Every row belongs to one group in each of 3 separate groupings. Each group adds its own fixed numbers to the row, and there is some noise. The rows also spread widely along 11 directions, which tell nothing about the answers.
Known rows, each followed by its group in each grouping:
[ 24 -22  23   8 -19 -35  10 -16   8 -31  -8  -5  12  15  29 -17   1  26
   9   2 -18   1 -20 -21  10]  T z436 R
[-14  -3  12  16 -18 -30 -23   7 -30  31 -23 -15  -7  -7   9   2  12  -5
  -7 -41   2  23  25  -5 -31]  W z212 S
[ 29  25 -17 -22  10 -49  -7  -3   6 -25   1 -16 -13 -11 -30  19  -7 -33
  46 -14  22   1   0 -10   2]  T z641 H
[ -1 -24  34 -30 -17 -36  15 -10  -9  -9  10 -59   2  -7 -21   4   1 -19
   8 -29 -23  -5  -6  37  23]  M z436 R
[  0 -19  11 -51 -11   8  22  11  -2 -12  21 -15  -2  18   5   1  -6  19
  31  42   4 -12 -21 -13  13]  M z416 Q
[ -7  11 -17 -16  -2  25 -38  21  -1   9   2  -5 -52  -1  36   0 -30  19
  51   9 -24  10  16 -10 -19]  W z397 H
[  5 -20  28 -14  27 -24  14  26  -1 -13 -20 -38  -5 -27  43  -5  18 -25
  31 -12  25 -31 -24 -15 -46]  W z397 Q
[-14   3  -5 -19  -6  -7 -18   9  -7  -3 -11 -32 -25  -6  19 -10   2 -13
  23 -14 -10  -6  14   3  12]  W z416 S
[ -5 -16  -6 -21 -21  -3  16 -25 -16 -37  18 -34   4  -4 -21 -39   3  39
 -19 -15 -13 -15 -27  19  51]  W z641 R
[  4  38 -40 -12   7  27 -46  10  25  -7  -4  -8 -49   7  17  -1   1 -19
  35  24  10  -5  18 -30   8]  W z212 S
[ 29   7 -26 -22 -13 -44  16 -30   0 -19 -61 -11 -10 -21 -11 -15  10 -15
  13 -26  11  14  13 -33  33]  M z416 H
[ -3 -20   9 -41 -12 -23  19  21 -20   4 -19 -18   2  14  23  -3   0   7
  37  12  22  -2  -8 -16 -18]  T z212 S
[  7  16 -17  -9 -19 -18 -11 -23 -10  11  -8  19   2   7 -44  14  15  -4
 -16  -1  29  21  20 -33  19]  T z416 S
[ 13  -4  18  15  -7 -43 -15  11 -14 -40  39  -9   3  14  21  -3   3  29
  19  -6 -13   4 -21 -17 -12]  T z416 H
[  9 -12  -4  -7   9 -15  19 -21  14 -45   5 -16  33   2 -25  -3  13   6
 -22  -8  30 -39 -33  25  39]  T z436 S
[  9 -21  10   6  -8  -2  14  10   3  -2 -18  23  16  15  43  -9 -13  43
  18  24  17  -9 -25 -24 -25]  W z641 Q
[ 20  -2   3 -31  -5 -22  11 -12   7 -45  27 -20  -5   6 -20  -5   7   2
  20  15   0 -15 -18 -19  34]  T z416 Q
[-25   3  13 -13  -5  13 -29  28 -17  21  60 -10 -11  17  -7  30  -7   8
  16  15   5  -1  -3  10 -32]  W z416 S
[ 21  -7 -23 -17  -4 -13  17 -17  -3 -27 -52 -17 -10 -14  22 -31  21  10
  -3  -8  16  -2 -12 -36   9]  M z212 S
[-13  -2 -21 -19  -7  24  -3  -9  -5   3 -20  -7  -4   0  -3 -15  12   9
 -21   5  25  -8   0  -1  25]  M z641 S
[-21   0  -1  -1  -5 -14 -20  27 -41  33  20 -13   7  -3 -21  29 -12  15
   5 -30  26   7  -6  31 -51]  W z212 S
[ 19  -7  28  -8   2   4  -1 -28  23  -9   9 -23 -26 -14   3  -7  26 -28
  -8   7 -19  -8   6 -29   7]  W z641 Q
[ 11   6   8   4  10 -27  -1   4  10  -2 -11  -6   9  -4   1  14   4 -18
  19  -7  30 -13  -4  -7 -15]  W z641 H
[ -5  -1  22 -21  -4 -28  -6   8 -11  20   3 -17   1   6 -16  22  11 -34
  13  -5  21   7  15  -6 -10]  T z641 S
[  5 -21  13   5  10  -8   4  16   7 -16 -11 -11  11   6  39   5  -7  12
  16  -8   7 -19 -19  14 -20]  T z212 H
[-12 -15  13 -22 -17  -4   5   2 -11  21   7  -6  11  16 -14  19 -21  15
   4  -2   6   2  -3  34   6]  M z641 S

New rows, each followed by its group in each grouping:
[ -1 -22  12 -11  -8   2   3 -21  -3 -32   8 -31 -11  -4  14 -34  23   9
 -26 -10 -21 -11  -9   1  27]  T z641 S
[ -7 -24  14 -26  15  12  25  12   8  -1   6 -25  16  -4   3  11   0   4
   9   4  28 -40 -28  28 -13]  W z212 H
[ 21 -26  30 -17 -17 -28  25 -21  -2  -9 -15  -3   4   2   4  -3   5   5
   8   1 -12   8  -1 -26   5]  T z416 Q
[  8 -12   1  -1 -26 -35  16 -15 -17   3 -25  15  25  14   3  -7  19  30
 -15   2  26  15  -6 -39   8]  M z416 S
[ 15   8 -28 -16  -8 -17  -9  -4  -5 -45  17 -30 -15   2  -4 -17  -1  25
  15  -4  -4  -5 -24  -1  26]  M z212 S
[ 24   7  -2 -14 -15 -55   6 -16   0 -21 -21 -17  -1   5  -5 -11  20 -17
  15  -1  13   8   1 -40  31]  M z641 S
[-13  -2  10  -4  -2  20 -17  12  12  13  11  15   1  22  10  26 -16   8
  10  13   6  -7   8  16   2]  T z416 H
[ 17   1  15  -5 -11  13 -10 -46  33  -6  17  -5 -10   8 -41  13  14 -20
 -28   6 -13   1  14  -5  40]  T z436 R
[  1 -38  49 -15  -5  25  17  -5  22  26   7   5   8  18  26  23  -2   8
   1  36  -5 -16  -8   1 -26]  W z436 S
[-10  12 -33 -48 -20 -20  -1   0   0   2 -11 -22   5  12 -44  18 -33  -9
  34  -4  19  -5  11  44  63]  M z436 S
[-25 -10  -2   6  -2  26 -13  21  -1   7  18   0  28  28   8  12   2  34
 -22  14  34 -20 -22  30   0]  M z212 S
[  3 -26  29 -24  -1  -8  18 -21  10 -11   2 -36  -2 -12   0  -5  17 -13
  -8  -5 -10 -22  -9  12  11]  W z436 S
[ 15 -31  41   2  19   0  12  15  24 -14  23   3  21  19  41  28  -3   9
  16  31  12 -31 -38   2 -46]  T z436 S
[  8   0  17   6 -23 -23 -26   1 -11   0  29 -10 -23  18  18   7 -12  15
  20  -1 -36  31   6  -8  -8]  M z641 S
[-15 -13  15  -2 -34 -12  -2   9  -4  44 -37  16  19  37  23  10 -10  17
  10  12  19  10  19  -8   7]  W z212 S
[  8 -15  19 -11  21 -14   3   9   9 -15  -4 -19  -4 -10  15  14  -2 -15
  20 -16   7 -21 -12  14 -17]  T z397 H
[ -8   9   0  -1   5  11 -31   2  15  14 -22 -13 -28  -9  -2  16 -17 -35
  12 -23  -8   4  33  26   9]  T z641 Q
[ 28 -10 -11 -17  -2  10  18 -21   2 -28 -19   1 -22 -14  35 -41  21  29
   7  22   2  -5 -17 -65 -13]  W z641 H
[ 15 -13 -16  -6  34  65   7 -34  34 -38   7   1 -11 -21   0  -4   4  22
 -45   2   7 -37 -36  24  -2]  T z641 S
[ 10 -22  21 -19 -13 -30  22 -19 -17  34 -34   1  14 -13 -22  17  17 -16
  -3 -13  26  19  18 -27 -27]  T z436 H
[ -6 -25  19 -21  25   5  33   4  16   1 -22 -22  30  -7   9   9  28 -22
 -14   5  57 -53 -27  10 -13]  W z212 S
[ -9 -16  -8 -27   2  60 -11  -8  18 -18   6 -29 -33  -1  33 -21  -1  14
  -5  24 -28 -18  -6  13  21]  M z436 S
[ -1 -29  23 -20  -1  -7  23  14   8 -19 -12  -6  18  24  57 -18   9  13
  16  34  20 -29 -26 -19   2]  T z641 S
[-20  -7 -13  -7  -4 -10  -1  24 -40   4 -16 -30   4 -12  13 -24  22  15
   2 -18  42  -9 -18 -19 -34]  W z212 R
[  7  15  -1  27 -14   8 -46   1   9  -2  13   8 -34   9  28  -1 -17  19
  15   3 -34  18  14 -11  -6]  W z641 Q
[  1  12 -14  -2   2  17 -23 -19   2  -2   4 -20 -26 -29 -36   3  13 -19
 -15 -19   6  -6  12   0   2]  W z436 Q
[-12 -24  27  -4 -13  -9  12 -13 -13  11 -18 -22  17  -5  14 -23  54  -6
 -38   2  24 -12   1 -34   1]  W z436 S
[-34  -2  -2 -22  -1   6 -16  27 -17  18  -6 -20  12  11   5  -2  29 -19
  -2  17  52 -17   9 -12   1]  T z436 S
[  3 -27  10 -45  26 -12  42  -4   9 -26 -13 -50  10 -27  -6   3  -6 -19
  15 -25  18 -50 -36  50   2]  W z641 S
[  6   4 -20 -25 -11  -7  -4   1  -3   7 -23   1 -12   2   2   3 -18   9
  36   9  10   4   4 -11  -5]  W z436 S
[ 15  15  -9 -16 -13  14 -22 -16  16  -9  36   9 -19  23 -29  14 -23  15
  14  23 -10   9  -2  -5  21]  T z641 R
[-23  -6 -13 -37  15  28   7  10 -15  18 -12 -24   2 -22 -17   6   7 -12
 -11  -4  46 -21  -6  22 -12]  M z641 H
[  5   8   0 -19  -1   6  -4   2   6  19   1   6  -7   5  -6  11  10 -11
  16  29  33  -2   9 -38 -13]  W z641 H
[ 16  -7  19  15  -7 -46  -8  10  -5 -22  37   2  10  19  16   7  -9  39
  24   0  -2  -2 -30  -9 -22]  W z397 S
[ -2   3 -35 -29  11   9   0  11 -20   5 -41   6 -12 -17   8   1   0   3
  16  -3  47   1  -3 -24 -35]  T z416 S
[ -7 -15  13 -33 -23  40   4 -16  14  31  -4  12 -19  17   2   8 -13  17
   6  30 -22   6  24  -6  22]  W z416 H
[-23   8  -8  17   1  23 -23  14  13  42 -43  19  25  17  10  20   0  -9
  -7   9  60 -16  12   1  -8]  W z436 R
[ 14 -17   4 -30 -18  -2  20 -23  15  22 -17  12   7   9 -29  35 -34  12
  11   7  -3  10   4  27  13]  M z436 S
[ 26  13 -17 -16  -4  27  -9 -37  35   2 -11  15 -24   3 -32  17   3 -14
  -8  17   7   6  23 -25  25]  T z212 H
[-26   3 -30  15  -4  -2 -31  37 -46 -15  20   6  11  13  25 -12  -9  59
   4 -11  27   3 -26   5 -28]  T z416 S
[-10  -4 -24 -13   8  30 -15   7 -21 -13 -22 -21 -32 -29  25 -32   8  10
  -4 -12   7  -5  -2 -13 -20]  T z641 Q
[ -5   0  27   5 -21 -31 -29  12 -27  13  39 -20 -15  13   8   9   5   5
  11  -4 -20  27   5 -10 -24]  M z641 S
[  2   7  12 -18  -6  -9 -20  -3  13  16   5 -20 -33   2  -2  19 -17 -29
  31  -6 -23   8  23  13   2]  W z641 S
[ 14   7  14  18 -12   8 -29 -18   4  -2  33  -1 -25   6   8  -4  25   6
 -18  13 -22  20  10 -40  -7]  M z641 H
[  9   6   6 -47  11 -17  13   3  -6  14   7 -26  -5 -16 -36  24  18 -43
  23  11  43  -6   1 -18 -17]  M z641 H
[  5 -42  46 -22 -25 -37  39  -5 -14  -6  23   2  37  27   9  -5  13  48
   4  25  12 -11 -35 -24  -5]  W z397 S
[ 28  12 -21 -24  15   5   8 -32  29 -11 -46  -8 -21 -28 -26  10  14 -42
   0  -7  26 -11  10 -19  21]  M z416 Q
[ 22   4  -1  -9  13  11  -3   4  19 -25  22   1 -13   8  19  12   2  11
  23  29   6 -13 -22 -21 -17]  M z416 H
[ -7   4   4 -15 -19 -15 -15  20 -12  32 -31  -5 -17  10  24   2 -20  -9
  47   1   8  17  18 -18 -18]  W z641 R
[  4 -13   0 -26  19  42   3  -7  29  14 -11   7  -6  -1  -3  34 -20  -9
   7  16  16 -18  -2  25 -17]  T z436 S
[ 10   2  -3 -41  14  16   1   4  24   4   3 -12 -15   0 -32  42 -31 -24
  37   5  13 -16   1  34   0]  T z212 Q
[  4  -4   1  -8   9 -10   1 -16 -14  -9  11 -29 -10 -31 -24   2  13  -7
 -16 -33   7  -8 -14  13 -21]  W z641 S
[-20 -32  21  -2 -15  -5   5  -3  -9   3 -25 -20   8   3  28 -21   6  25
 -18 -22  -8 -13  -1  18  22]  W z397 S
[ -6   7  -5  21   4   5 -20   1   6 -23  31   6  24  18  -7   1   9  21
 -25   2  28 -20 -17  13  21]  T z641 H
[ -5  -1  -8 -43  -3 -16   6  11 -28  11 -12 -37 -16 -25 -22   5  -5 -19
  29 -17  18   6   3   5 -15]  M z641 Q
[  1 -17  42 -19 -17 -43  12  13   6 -11  22 -23  17  27   2  19  -6  -8
  34  11  -5 -11 -10  11  27]  M z416 Q
[-13 -13  25 -15  13   6   2   8  22  13 -13 -11  19  16  14  11  34 -31
 -16  25  48 -32   1 -12  15]  M z397 S
[ 41 -15  -1  -6   5 -16  24 -40  -2 -27 -19 -17 -21 -43 -15  -9   8  13
  -8 -32 -15   2 -21 -15 -30]  W z212 Q
[-13 -27   0 -28 -31  18   1  -8 -16  13  -5  -1  -8  12   6  -6 -23  42
   1   5 -24  15   6  16  12]  T z436 S
[  6   8 -18 -16 -24 -59  -4   8 -25  10 -23   4   9  12 -16  10 -16  17
  33 -15  28  24   3 -15   6]  M z397 S
[  6   2  16  -7 -20 -37 -10  14 -21  24  23  10  14  21 -30  35   0   3
  24  11  31  23   2 -28 -30]  T z212 Q
[ -4 -19   2 -31  17   0  20  20 -20  -5 -20 -50  -5 -25  19  -8  15 -11
  11 -15  32 -21 -32   3 -43]  M z212 R
[ -1 -18  17  -7  -3 -29  20   2 -12  12 -20  -5  24  -1   3   9  -1   6
   4 -13  30  -8 -14   7 -20]  W z641 S
[  5 -11 -18 -22  -8 -17  12 -19 -16 -47  15 -34   4  -7 -29 -23  12  27
 -21 -24   5 -14 -27  16  36]  T z212 S
[-11  -6  16  -8  -8 -15  -9  25 -11   3  15 -13   8  18  29  -7   3  10
  27  17  13 -11  -8 -13  -8]  W z641 H
[ -2  16 -51 -35   8  20  -7   5   0  -1 -48  -6 -37 -26   3  -1 -35   2
  44 -17  11  -3  11  13   1]  W z416 H
[ 18 -16   5 -25   1 -26  20 -25 -13 -19 -14 -41 -16 -32 -12 -12  13  -9
  -7 -36 -11   2 -12   7  -2]  M z641 S
[ 19  11  -8 -26   6 -20  -1   1   4  18 -30 -13 -15 -13 -16  34 -14 -38
  44  -1  26  10   6 -13 -29]  M z436 R
[-30   0   0 -45 -16  -3  -3  13 -10   4  -1 -41  -8   2 -17 -10   7 -22
  19  -1  11 -18  18  13  54]  W z416 Q
[ 17  15 -14   9 -10   2 -14 -34  28   8 -24  20 -10   1 -28  21 -19   0
  -4 -20  -7  10  24  13  34]  W z416 H
[ -7  -1  -7 -14   5  63 -18  -9  21  27   6   3 -26   5 -12  31 -17   5
 -17   9  -6  -1   9  33  -7]  M z212 S
[  8 -11  28   6 -14 -54  15  -4   3   6 -23 -10  39  17  -1   7  38 -16
 -14  -2  45  -6   1 -29  17]  M z212 H
[-11 -24  14 -23  -5 -24  27   6 -31  22 -41 -18  13 -19  14 -12  26  -6
   1 -18  35  -4   3 -22 -25]  W z416 H
[  5   0   7  -3  -8 -37 -13  -4  -5   3 -41 -31 -24 -19  10  -7  -5 -22
  25 -43 -11   8  16   0   3]  W z397 R
[ 31   2 -11  -7  19  38  -9  -6  37 -34   3  -9 -36  -2  38  -2   1  10
  15  28 -10 -17 -18 -21 -15]  M z212 H
